Each new row is followed by its nearest point in the smallest flat space through zero that holds the last named rows.
In the rows, zero is written as 128.

K570, 5 rows:
[[132 123 180 112 143  91 140 118 126 142 167 105 179]
 [136 106 132 111 134  93 130 109 109 155 155 150 134]
 [ 90 143 124 106 162 118 113 135 119 155 120 104 163]
 [181 139 160 147 107 153 157 145  96 131 157 137 122]
 [183  82 137 104 169 147 146 121 152  90 134 122 128]]
New rows:
[145 143  93 108 161 124 147  99 105 144 113 159 105] : [138 111  96 111 147 133 123 126 105 148 124 154 110]
[153 108 147 154 108 149 140 169  95 124 122 134 133] : [159 140 141 142 116 154 144 144 108 128 138 132 120]
[145 176 147 133 130 130 158 135 120 169 150 182 185] : [138 148 154 131 122 122 140 139  87 163 157 129 148]
[135 168 107 120 140 124  99 114 138 133 126 112  99] : [113 134 111 128 130 134 119 131 129 130 113 128 122]

K202:
[[110 151 123 138  92 151 143 126 115 131 144 156 161]
 [174 151 138 136 117 158  99 165 149 115 125 130 164]
 [116 129 126 121 108 159 118 142 148 116  95 130 154]
 [110  99  88 118 163 139 121 103 133 116 142 136 156]
 [156 156 136 160 148 137 143 138 130 123 126 178 138]]
New rows:
[148 128 138 144 104 110 157 145  81  93 119 135 110] : [134 147 148 141 116 117 144 133 117 138 128 137 109]
[118 116 132 119 111 119 100 129 130 121 121 132 116] : [122 122 130 119 120 128 123 130 132 128 119 114 123]
[119 102 140 139 143  96 151 163 117 124 111 148 113] : [126 128 138 136 144 114 143 125 129 130 108 140 102]

K593, 5 rows:
[[148 148 109 149 158 113  91 124 116 159 150 165 101]
 [131  85 149 129 180  97 148 173 133 177 149 156 155]
 [114 123 104 151  95 121 118 156 180 131 162 144 127]
 [140 106 133 138 127 145 130 132 143 131 103 142  97]
 [151 137 141 163 127 121 111 120 125 134 133 148  98]]
New rows:
[155 135 126 151 138  85  89  73 135 103 111 176 125] : [150 151 132 156 131 122 103 109 112 132 134 144  99]
[136 111 104 171 119 128 137 127 125 131 138 105 110] : [133 129 131 145 115 128 123 129 139 125 131 134 116]
[142 121 107 146 151 131 120 153 139 129 149  86 156] : [118 127 122 123 130 117 131 140 134 134 146 127 148]
[127 119 130 110  97 114 135 108  92 126 134 132 126] : [128 139 135 125 125 127 130 117 114 119 126 117 134]
[136 121 130 172 134 112  78 137 109 164 152 155 139] : [143 139 130 158 146 101 107 135 125 154 161 157 120]

K327:
[[149 135 153 109 167 138 127 130 121 118 106 125 116]
 [110 130 142 110 120 116 131  90  94 136 151 142 144]
 [118 105 126 113 118 169 150 147 107 127 181 131 122]
 [121 116 128 105  90 149 170 129 140 127 167 108 152]
 [172 151 105  94 124  94 156 127 156 169 157 100 102]]
New rows:
[144 159 161 119 151 140 132 107  93 100 103 116 107] : [141 136 162 106 166 134 125 115 110 116 105 131 125]
[111 160 102 104 140 140 141 147 100  93 100 165 147] : [120 123 143 130 139 141 121 126 115 114 116 136 134]
[126 158 106 166 146 127 150  99 131 100 139 119 158] : [120 130 130 133 115 120 128 118 135 124 119 126 144]
[ 98 164 139  93 122 105 161 111 147 138 118 145 123] : [134 141 137 108 121 106 140 101 131 137 128 119 142]

K671:
[[170 172 135  72  77 118 131 121 145 207  77 160 146]
 [124 201 147 102 100 152 119 164 144 189 102 163 153]
 [150 116 166 113 110 156 105  98 151 162 133 150 189]
 [122 154 151  74 115 128 157 108 142 158  74 127 120]
 [129 192 170  51 122 142 128 134 127 125 102 167 115]]
New rows:
[134 134 119 108 126 168 105 106 138 132 127 127  76] : [130 135 135 109 130 126 131 124 125 118 123 133 118]
[134 108 103 121 115 118 132 104 131 163 130 131  99] : [147 115 110 127 115 107 137 116 128 145 114 120 122]
[142 115 129 170 110 112 148 122 183 131 131 176 107] : [141 120 115 139 119 120 124 128 129 141 130 127 134]

K996:
[[153 144 128 169 176  91 148 153 148 145  96  70  75]
 [149 132 151 113 136 103 130 150 143 130  74 126 134]
 [102 120 135 102 152 138 114 151  94 164 128  91 134]
 [122 185 170 140 122 134  81 158 111 114 123 140 130]
 [111 144 114 115 101  97 113 131 126 140 138 107 124]]
New rows:
[109  94 148 123  95 119 134 136 155 143 142 138 130] : [125 117 118 111 111 120 131 119 132 129 129 134 139]
[116 138 103  99 135 155 113 107 129 133 157 132 107] : [111 123 115 128 122 142 124 117 115 132 158 126 129]
[125 131 143 133 121 158 127 129 117 146 129 150  98] : [126 132 136 137 137 147 123 129 119 123 137 135 128]
[129 104 123  99  99 105 159 129 147 135 141 121 130] : [127 107 105 106 108 105 143 114 141 136 124 124 135]

K106 (5 x 13):
[[114 177 103 145 103 103 104 125  81 126 119 170  49]
 [ 86 135 123 163 150 126 162 117 102 172 100 177  70]
 [111 153 137  92 115 113 156  74 102 129 158 142  87]
 [104  99 119 123  83  89 147  99 132 151 144 165  73]
 [111 103 123 101 118  92 179  79 115 160 126 170  49]]
New rows:
[113 119 144 120 143 164 109 158 118 100 142  97 108] : [135 143 130 128 136 138 117 136 124 117 127 117 142]
[115  97 159 146 122 155  90 135 115 114 114 112 162] : [126 125 132 147 128 142 113 149 142 124 130 115 164]
[142 151 149 107  96  95 146 114 140 134 127 102 109] : [136 127 128 101 112 114 132 108 126 119 144 126 114]
[132 109 122 145 140  92 138 129  98  97 103 133 132] : [140 123 120 127 135 123 126 136 125 128 110 132 114]
[ 96 152 158 121 129 166  91  95 139  95 119 153  99] : [113 162 131 131 125 132 124 117 108 123 140 133 119]

K921:
[[104 111 119 148 138  81 133 139 178 134 160  96 118]
 [136 134 139 138 154 128 148 139 127  89 160 147 149]
 [157 164 123 115  91 132 140  98 119 136 129 118 155]
 [143 148 105 141 136 113 117 161 166 114 151 127 139]
 [109 148 109 140 129 142 117 144 153 150 120  80 127]]
New rows:
[113 139 121 129  61 116 152 133 126 113 128 105 136] : [135 143 124 125 105 117 138 107 134 140 134 107 139]
[116  86 133 137 117 128 114 111 161 140 121 130 141] : [117 110 128 128 124 110 125 123 136 140 126 123 113]
[127  95 139 165 114 108  88 127 167 137  85 194 136] : [140  99 118 120 124 104  98 145 136 132 115 168 100]
[136 133 126 117 156 121 151 142 102 103 178 120  96] : [123 122 140 137 150 123 144 133 128 104 151 137 136]
[141 153 128 141 119  80 148  72 108 184  84 120 151] : [136 134 131 111  83 114 140  80 118 159 119 108 132]
[110 112 124 123 129 141 149 145 125 140 127 138 142] : [119 123 134 130 137 136 131 130 122 125 126 127 126]

K163:
[[142 165 121 130 137  92  99 127 101 131 149 142  81]
 [104 141 122 139 152  67 113 150 115 155 144 134 136]
 [146 165 120 146 146 101  96 164  62 118 107 106 111]
 [157 164 172 135 181  92  87 163 112 144 134 102  66]
 [155 125 133  72 134 153  96 132  73 106 112  91 123]]
New rows:
[158  99 125 138 165 127  95 152  95 119  98 124 133] : [138 134 136 127 144 128 113 154  96 122 106  99 132]
[105 107 122  93 101 155 156 107 110 114 163 104  90] : [137 118 123  90 112 152 125  99 128 117 140 134 120]
[131 132 159  99 133 140 155 104 150 141 109 118 153] : [125 104 146 110 131 149 137 124 152 132 126 117 141]
[120 160 118  93 143  97 138 119 121 106 123 144 145] : [119 130 113 113 126 110 118 124 110 131 138 135 134]
[127 130 154 137 119 106  96  91 130 137 111 125 149] : [123 126 129 124 132 121 126 130 128 133 132 128 131]

K739:
[[ 96 164 137 114  89  98 115 101 147 127  83  82 142]
 [114 161 113 111  90 132 118 102 193 140 113 107  91]
 [140 150  81 116 127 148  82 149 177 129 175 144 175]
 [125 160 161  93  70 142 124  95 142 170  94  73 151]
 [137 167  86 149 169 100 116  95 207 100 118 117 116]]
New rows:
[119 124 132 112 159 149 113 136 115 164 124 129 153] : [143 125 135 123 131 141 125 133 116 140 138 127 156]
[126 105 152 116 121 110 155 112 121 157 145  98 145] : [136 126 152 122 121 135 138 119 110 144 116 112 140]
[153 112 137  85 140  97 159 102 148 181  91 116 134] : [148 139 152 124 130 136 146  97 135 149 106 100 126]
[146 123 153  91 162 130 172 120 129 106 148 147 143] : [152 118 136 137 156 137 141 125 116 132 134 133 134]

K951, 5 rows:
[[135 153 121 136 110  96 125 121 108 115 174 192 142]
 [158 106  95 129 110 104 195  86 117 132 126 161 144]
 [142 101 135  99  84  61 120 122 143 180 157 142 159]
 [135 122 117 123 146 134 171 110 198 138 108 108 178]
 [122  91 153 119  84  75 128 148 107 189 139 164 128]]
New rows:
[108 134 136 135 133 185 170 128 127 137 158 166 119] : [115 138 131 153 141 145 157 138 123 119 119 164 129]
[132 122 123  88 124 155 136  99 122 125 134  98 120] : [143 119 113 115 129 133 126 109 126 120 120  94 120]
[121 164 113 115 142 139 153 129 130 109 144 128 130] : [131 148 117 136 141 140 134 119 135 104 134 136 136]
[117 100 131 136  60 122 108  85 130 159 138 126 132] : [140 105 128 110 101  95 123 121 120 154 137 125 129]

K484:
[[ 99 159 136 116 150  98 168 149 120 149  86 113 103]
 [118 114 135 191 139 109 100 106 153 135 127 154 104]
 [ 92 111 125 112 121 104  94 196 124 114 141 111 105]
 [151 167 131 145 152  69  84 123 130 144 128 149  94]
 [166 164 122 105  92 102 149 129 116 172 109 151 101]]
New rows:
[120 140  91 158 115  95 118 105 129  92 112 104 116] : [122 131 131 144 142 116 116 124 134 127 127 131 120]
[144 123  91 158 129 160 136 129 155  94  98 136 114] : [122 113 130 148 124 142 135 113 137 128 127 134 132]
[144 130 113 149 166 121 108 124 107 112 145 149 112] : [138 137 130 142 150 113  97 117 132 120 139 133 127]
[108 120 141  94  99 113 155  94 162 135 118 146 134] : [130 126 128 129 111 138 155 120 129 143 115 134 126]
[156 160 139  97 111  99 101 147 139 119 123 113 152] : [152 152 123  95 129 111 108 142 113 125 141 124 129]
[110 161 151  98 103 104 107 114  95 127 160 130 144] : [147 144 123 102 128 118 112 138 117 124 140 125 131]

K849:
[[104 151 100 114 158 157 113  93  98 138  99 154 172]
 [135 163 113 123 166 159 114 116 113 150 141 110 152]
 [132 122 145 125 101 150 143 152 116 146  98 129 150]
 [113 129 105 101 115 127  93 116 136 140 178 136 161]
 [139 127 110 137 128 129 156 144  95 168 156 127 155]]
New rows:
[103 143 177 118 144 134 100 129 128 118 153 155 128] : [121 133 129 115 128 133 104 118 143 118 132 127 130]
[127 156 145 108 128 133 132 123 119 139 137 147 125] : [127 133 125 124 131 136 124 126 125 133 128 127 137]
[132 125 117 138 102 128 150 141 154 110 154 125 128] : [133 115 132 129 110 113 131 140 138 128 149 124 120]
[127 121 142  78 131 101 118 116 155 151 177 131 137] : [124 124 118 112 113 117 103 126 146 131 178 125 136]
[125 106 107 133 142 181 150 106 116 114  89 135 121] : [121 136 128 134 145 142 138 117 111 123  82 140 132]
[121 139 121 128 115 142 127 134  88 149 163 139 152] : [128 129 110 122 123 134 133 133 108 158 153 132 161]

K91, 5 rows:
[[192 126 126 118 117 126 204  72  84 115  86 168 113]
 [ 93 136 109  99 162 129 165 145  88 122  99 147 129]
 [125 122 141 148 147 152 203 121  67 128  99 172 134]
 [167 148  97 119 179  95 176  95  91 138 132 196 137]
 [148 120 126  66 142  96 160 112 112 114  76 165  79]]
New rows:
[120 138 165 116  99 122 122 108 159 144 143 128 115] : [140 117 147 132 113 124 109 125 150 129 131 123 112]
[146  92 129 107 145 143 103 159 106 134 113 100 157] : [110 129 125 122 125 135 123 139 128 124 124 113 131]
[ 97  94 121 135 109 157  96  97 103 157 145 133  98] : [121 119 146 141 121 137 122 136 133 130 129 124 124]
[151 105 161  95 152 138  91 141  93 166 147 135  93] : [126 114 150 123 142 112 116 137 140 135 128 152 103]

K843 (5 x 13):
[[161 120 137 129  91  82 131 180 122 105 134 111 116]
 [132 145 104 172 154 135 142 135  98  72 109 167 138]
 [134 130 110 139 114 109 127 112 114 125 129 146 130]
 [120 126 128 135 147 135  92 131 132 107 120 169 104]
 [131 129  99 129 148 104  95 145 122 163 136 150 122]]
New rows:
[117 132 122 125 136 137 145 175 178 150 119 126 136] : [127 128 135 119 151 137 127 162 137 144 130 107 130]
[129 124 113 149 117 148 157 125 141 155 136 134 142] : [125 133 118 130 131 132 144 114 122 143 130 119 145]
[135 127 117 140  99 128 136 114  80 144 139  98  77] : [137 125 124 126 101 108 135 117 123 134 134 122 131]
[117 133 121  94 125  96 128 145 122 130 116 108 127] : [137 125 129 121 120 113 127 146 130 141 135 114 127]
[122  92 123  95 143  98 108 106 116 120 162 125 116] : [128 121 127 118 115 114 107 119 134 143 134 137 115]
[134 123 118 110 114 125  98 135 123 121 126 145 133] : [131 124 125 127 122 115 109 130 129 127 130 143 115]

K519:
[[142 119 139 103 189 106 127 165 146 126 145 144 119]
 [196 151 119 119 133 131 169 190  80 129 156 166 102]
 [144 128 133 105 187  99 112 186 103  98 163  77 142]
 [145 176 163 108 126 138 139 160 113 184 207 105 131]
 [112 127  98 104 138 123 143 167 143 117 161 148 133]]
New rows:
[ 95 131 124 156 100  80 116 156 146 119  91  93 130] : [107 116 116 133 124 124 113 117 128 105 115 102 143]
[176 174 140 158  76 119 108 133 130 100 164 147 142] : [147 148 126 135  99 141 142 135  99 137 141 126 125]
[110 104 119 129 143 131 147 139 117 130 123 127 118] : [126 122 119 125 134 124 130 135 130 117 126 134 128]

K851 (5 x 13):
[[138 151 116 128 155 101 110 115 154 121  92 121 117]
 [132 122 108 175 138 150 117 107  95 142 108 116 112]
 [165 202 155 164 132 111 131  88 112  92  98 127 144]
 [132 118 146 128 152 108 134 141  94 119  91 127 143]
 [152 137  85 115 143 124 138 134 131  61 110 128 116]]
New rows:
[140 134 165 134  93  93 153 154 123 143  92 120  95] : [127 133 154 125 135 111 129 131 121 135 114 129 142]
[124 129 149 145 161 133 140 141 110 154 113 156 137] : [123 119 150 138 138 121 127 131 104 146 111 126 139]
[137 115  93 153 109 123  98 127 139 102 145 108 125] : [133 129  95 135 125 144 125 120 137 115 135 125 110]
[146 108  99  93 128 162 115 112 150  98 150 107 109] : [131 120  84 115 121 145 129 132 151 104 148 128 107]

K330, 5 rows:
[[164 138 100 105  86 123 103 132  94 115 159 126 115]
 [158 163 125  79 118  97  80 153 105 129  96 139 136]
 [139 138 139  94  81 129 151  86 110  80 109 148 105]
 [ 79 163 121  99  95 152 105 126 124 114 131 122 142]
 [103 119  99 130 103  76  67 128  89  81 120 145 129]]
New rows:
[136 124  90 128 136 129 105 141 116 139 131 119 118] : [138 127 112 132 128 120 105 145 118 136 144 122 131]
[132 131 146 116 124 108 177 160  93  96 135 107  86] : [151 122 130 123 115 125 144 113 120 115 129 135 113]
[ 92 126 133 124 131 119 129 109 135 129 130 129 153] : [ 93 129 132 134 131 132 125 123 135 121 120 129 136]
[140 106 120 130 122 135 135 123 131 120 149 132 124] : [138 116 121 138 121 131 138 121 124 124 146 126 119]
